There are 5 ways to turn a row about zero (a turn may also mirror it). The second row of each pair is the first, turned, with some noise. The first 45 pairs use one turn. New pairs use 3 turns, one after the other, and a turn may come again.
Some pairs, each with its turns in order after it:
-1, -3, -16, 21, 11, -47, -4, 22
26, 24, 28, 26, -9, 15, -23, -14  q14

-16, 33, 24, -44, -1, -28, 52, 49
0, 24, 58, -6, 7, -22, 66, -42  q14

-40, 23, -5, 48, 39, -33, -9, -23
-12, 39, -33, -3, 27, -15, -56, -15  q608

32, 48, 50, -7, 51, 11, -16, -28
-22, -40, 25, -28, -70, 12, -34, -23  q620

45, 19, -25, -5, -25, 3, -50, -49
4, -19, -3, -76, -24, 27, 18, 16  q51

-16, 10, 22, -21, -32, 44, 43, -28
64, -18, 3, 32, 2, 37, 7, 8  q608

-22, -36, 28, 17, 37, -52, -17, 48
-69, 0, -35, -27, -34, 6, -22, -42  q608

-13, -30, -32, 13, -22, 29, -21, -37
-22, -37, -36, 11, 7, -1, -42, 10  q14

-28, 15, 46, -36, -37, 42, 3, 24
-26, -45, 20, -40, -20, -32, 41, -1  q14

50, -2, 24, 45, -25, -10, -4, -3
62, 0, -11, 5, -12, -16, -2, 39  q14

-47, 52, 11, 43, 3, -15, 44, 41
-76, -25, -28, 42, 13, -33, -6, 13  q620

-27, -43, -24, -35, 24, 12, 4, 46
-34, 14, 38, 8, -53, 34, -3, -7  q608

48, -42, -42, -49, -2, 12, 50, 38
-9, 46, 9, -20, 40, 45, 63, -42  q620

-27, -39, 0, 25, -24, 21, -50, -43
-19, -45, -14, -15, -1, -1, -68, 33  q14

-41, 33, -15, 43, 39, 40, 51, 4
0, 13, 13, 9, 44, 56, -71, 16  q608

-26, 17, 26, 21, 29, -26, 25, 25
-51, -21, -12, 12, 19, -7, -29, -1  q620

-39, -24, 44, -23, -32, -23, 2, 0
39, -21, 18, 39, -31, -2, -15, -25  q51

-16, 2, -31, 6, -24, 25, -28, 7
14, 10, -39, -8, 5, -26, 14, 13  q171

-33, -44, 13, -47, 4, -30, -36, 10
65, -10, 1, 38, -8, 0, 45, -14  q51

-7, -51, 8, -49, -45, 12, -20, -14
-10, -71, 11, -19, 41, 7, -8, 8  q14

-37, -40, -15, 36, 15, -20, -17, 11
-4, -11, -14, 18, 42, 16, 22, 49  q171

-6, -37, 31, -46, 8, -26, -23, -7
52, -18, 4, 29, -14, 21, 25, 13  q51

39, -18, -39, -20, 22, -25, 28, 2
30, 10, -8, -22, 49, -11, -11, 38  q51

-38, -42, 11, 10, 20, -36, 8, -37
24, -12, -48, -2, 32, 22, -45, 10  q620

-2, 28, 4, 32, -6, -20, 24, -3
-26, -10, 7, -33, 7, 15, 22, -17  q171

34, 0, -14, 3, -44, 8, 4, -1
20, -2, 20, 12, 0, -2, 48, -4  q620

23, -51, -30, 32, -34, -18, 0, -32
61, -27, -24, -9, 34, 9, 38, 17  q620

-46, -18, 23, -15, -28, 9, 49, -29
-29, 21, 4, -27, 23, 13, -63, 10  q171

-20, 6, 46, 9, -18, 25, 28, 53
-29, 25, 15, 53, 7, 23, -31, -43  q51

48, -52, 43, 40, -45, -5, 37, -44
-60, -37, -16, 34, 34, 20, -44, -62  q171

-21, -3, -13, 24, 46, -27, 35, -10
-4, 51, -3, 12, 12, -10, -29, -37  q14

-22, 43, 2, -50, 33, -27, -19, -46
7, -88, -12, 2, 12, -3, 28, 14  q51

51, 48, 48, -44, -18, -50, -34, 31
-25, -31, 106, 26, -8, 28, -10, 1  q620

39, -26, 1, -47, -9, -7, -21, -52
49, -25, 30, -36, -15, 26, 19, 37  q51

-37, 31, 26, -16, 1, 41, -24, -4
-53, -9, 8, -31, -34, -9, 10, 16  q14

-20, 46, 13, -37, -41, -20, -21, -24
53, -7, -21, 13, -32, -44, -12, 26  q608

22, 43, 2, 41, -25, -16, -33, 33
-8, -24, -5, -61, 17, -36, -14, 24  q608

-32, 7, -8, -31, -30, -18, -41, 43
8, 53, 3, 12, 17, -52, 21, 26  q171

-4, -51, 1, -12, -19, -41, -3, 4
-11, -9, 20, 30, 52, -19, -12, 11  q171

18, -24, 46, 30, 4, 16, -30, -11
-12, 23, -2, 16, -54, 33, 10, 30  q51

-41, 24, -33, -50, 42, 25, -47, 36
-35, 83, 26, -24, -13, -15, -38, 25  q620

-38, -34, 43, -52, -43, -9, 42, -33
-44, 34, 28, -1, 27, -10, -83, 8  q171

-32, 51, -23, 0, 45, 15, 5, 15
27, 13, 2, -53, -39, 16, 28, 27  q171

-40, -15, -26, -51, 27, 23, 7, 14
-4, 30, 33, 36, -50, 28, -9, 10  q608

47, -28, -9, 23, -33, -35, 7, -4
-12, -41, 7, -5, 25, -35, 30, -35  q608

New pairs, each followed by its turns in order:
23, 0, -15, -34, -38, 36, 45, -48
-24, 54, 23, 30, -34, -31, -2, 47  q620 q51 q171

34, 27, -6, -47, -29, 14, -44, 0
-20, -22, 11, 11, 7, -17, -35, -64  q51 q51 q620

12, 29, 1, -52, -28, -24, -23, 48
12, -19, -54, 40, 33, -44, -6, -6  q51 q171 q171

24, -9, -7, -48, 24, -22, 20, 37
-16, 11, 6, 13, 35, -39, -53, -23  q14 q51 q620

-42, -38, 33, -36, -13, -29, 50, 0
-8, 38, -38, -16, -2, 74, -15, 21  q51 q608 q620

9, -42, -36, -31, 24, -18, 9, -42
21, -20, -16, 37, 24, 17, 13, 58  q620 q171 q14

14, -52, 44, -34, 6, -2, 38, -14
16, 50, 60, 28, 9, -20, 7, 4  q171 q14 q620

-50, -49, 25, 0, 7, 26, 5, -17
-1, -22, 26, 15, 67, -10, -23, -12  q620 q171 q171

13, 45, -8, -6, -30, 32, 37, -52
-9, 5, 31, -14, -44, 9, 73, -13  q608 q14 q620

-17, 53, 31, 41, -51, 13, -9, -28
25, -17, 6, -55, -21, 41, -47, 31  q51 q608 q51

-49, -14, 41, 8, 28, 14, -41, -32
-5, 18, 54, -12, -12, -20, -31, 59  q14 q51 q51

-46, 34, -11, 13, 23, 52, -23, 5
1, -28, 29, -12, -26, 67, 15, 13  q171 q171 q620

49, 5, 35, 44, 9, 27, -52, -47
-18, -65, -45, -45, 42, 26, 11, 7  q51 q171 q51

-9, 34, -13, 3, 17, -20, 43, 3
-26, -2, -2, -4, 44, -16, 8, -32  q51 q171 q620

48, 20, -23, -41, -19, -20, 41, 19
-14, 9, 74, -1, -13, 10, 37, 24  q14 q171 q51

5, 18, -7, 15, 16, 15, -53, 33
-19, 6, -64, 9, 14, 4, 17, -16  q171 q620 q620

9, -7, -30, 24, 45, 32, -39, -13
-32, 21, 4, 7, 65, -4, 21, -21  q620 q608 q171

51, -7, 40, -25, -21, -43, -30, 17
48, -19, 15, -2, 66, 41, 21, -7  q620 q14 q51

38, -38, 31, 31, 0, -47, 34, -53
15, 43, 21, 52, 41, 50, -29, -21  q51 q608 q620

38, 8, -47, -22, 9, 19, 40, 9
-17, 47, -15, 15, 15, 9, 6, -54  q51 q171 q171

-2, -34, -14, -15, -25, 26, -32, -3
-48, -10, 3, -1, 9, -7, -37, -11  q620 q171 q171

8, -30, -7, -14, -41, 21, -3, 16
13, -18, 36, 0, -2, -34, -3, -25  q608 q51 q620

-50, -36, -24, 5, -32, -33, -47, -19
10, -2, -31, 18, -50, -23, -31, -59  q608 q171 q608

6, -18, -12, -11, -8, -46, -53, 40
-51, 16, 21, 5, -29, 17, -48, -20  q620 q171 q51

-31, -22, -36, 2, -1, -20, 11, 37
4, -5, 36, -10, -35, 33, 13, -10  q51 q620 q608

-2, 9, 11, 46, -31, 34, -47, -12
54, -9, 51, 24, -8, -12, -14, 12  q171 q171 q171

-8, 6, -30, 27, 48, 18, 11, 10
28, -42, 28, -10, -6, 0, -16, 31  q608 q171 q608

-51, 4, -51, 14, 26, 19, 6, 48
-32, 58, -11, -1, -5, 51, -4, 43  q171 q51 q608

-4, -10, 30, 33, -24, 32, -30, -52
-30, -5, 0, 1, -37, 16, -38, 63  q51 q171 q620

-9, -1, -23, -18, -15, -29, 9, 19
-30, 14, 6, -25, -16, -18, 6, -4  q51 q14 q620

13, 21, 45, 25, -1, 18, -44, 38
-28, -20, 25, -18, -30, 46, 20, 31  q14 q51 q51

-46, 47, 27, 31, -53, -26, -39, -32
1, -9, -35, 5, 38, 60, 74, -18  q608 q51 q14

48, -20, 14, -2, -42, -9, -5, -44
-10, -4, -44, -3, 6, 8, -55, 33  q620 q171 q14

-45, -35, 7, 2, 50, 6, -39, -4
-1, 21, 15, -21, -6, -29, 13, -77  q14 q608 q171

-14, 0, -24, 21, -46, -19, 23, 14
-18, -35, -7, -23, -25, -25, 14, -24  q620 q14 q171

25, 47, -53, -2, -6, -24, -40, -38
29, 61, -20, -51, 13, 23, -24, 18  q171 q14 q14

-25, 31, -32, -33, -33, 39, -52, 29
2, -9, -18, 26, -13, 34, -83, -19  q620 q14 q51

-25, -32, -29, -37, -42, 9, 32, 36
-30, -8, 16, 6, -24, -9, -73, 24  q171 q608 q608

17, 7, -22, 52, 36, -44, 26, -29
10, 34, 64, 33, -42, -1, -18, 1  q14 q51 q608

41, 44, 34, 41, -11, 23, -33, 36
-24, 15, 25, -26, 62, -53, -21, -9  q51 q51 q14

-24, -27, 51, -29, 8, -22, -15, 33
0, 66, 25, -31, 2, 3, -7, 16  q171 q608 q620

27, 8, 28, -31, -30, -17, -36, -42
-13, -54, -1, -11, -17, 34, 32, -28  q608 q14 q171

27, -4, 18, 4, -10, -41, -43, -13
-8, 24, -3, -31, 35, 7, -7, 45  q620 q620 q14

-41, 23, -45, 43, 13, -27, -11, -26
33, -1, -28, 65, 19, 24, 6, 28  q51 q171 q51

-38, 36, 18, -24, 36, 39, 6, 27
-46, -49, 14, -12, -27, 21, 32, -7  q171 q608 q608

-44, -19, 18, -13, 10, -7, -8, -40
15, -3, 46, 2, -51, 16, -5, -12  q171 q14 q51

43, -42, -44, -47, -8, 8, -44, 52
-1, 32, -26, -17, -93, 24, 16, 26  q608 q51 q51

23, 28, -48, -2, 46, 49, -46, -47
2, -91, 0, 20, -2, -48, -15, 35  q14 q51 q51

-33, -2, 26, -49, -51, -1, -10, 12
-20, -28, -21, 24, 53, 31, 25, -2  q608 q620 q608

37, 18, -37, 7, 39, -44, -46, -4
9, -60, 7, 60, 14, -29, 19, -17  q14 q14 q14

-24, -52, 39, -34, 45, -5, -24, 41
-22, -21, 23, -55, -50, 47, -12, -8  q14 q620 q51

-30, 0, 16, 46, -15, 39, 44, -40
12, -36, -12, -59, 11, -47, 9, 30  q620 q14 q620

-45, 2, 34, 52, -26, -18, 0, -28
-2, 26, 11, -25, -1, -40, -57, 33  q171 q620 q608

6, 48, 2, -7, 8, -14, 22, -50
14, 23, -21, 27, -2, -23, 37, 41  q14 q608 q171

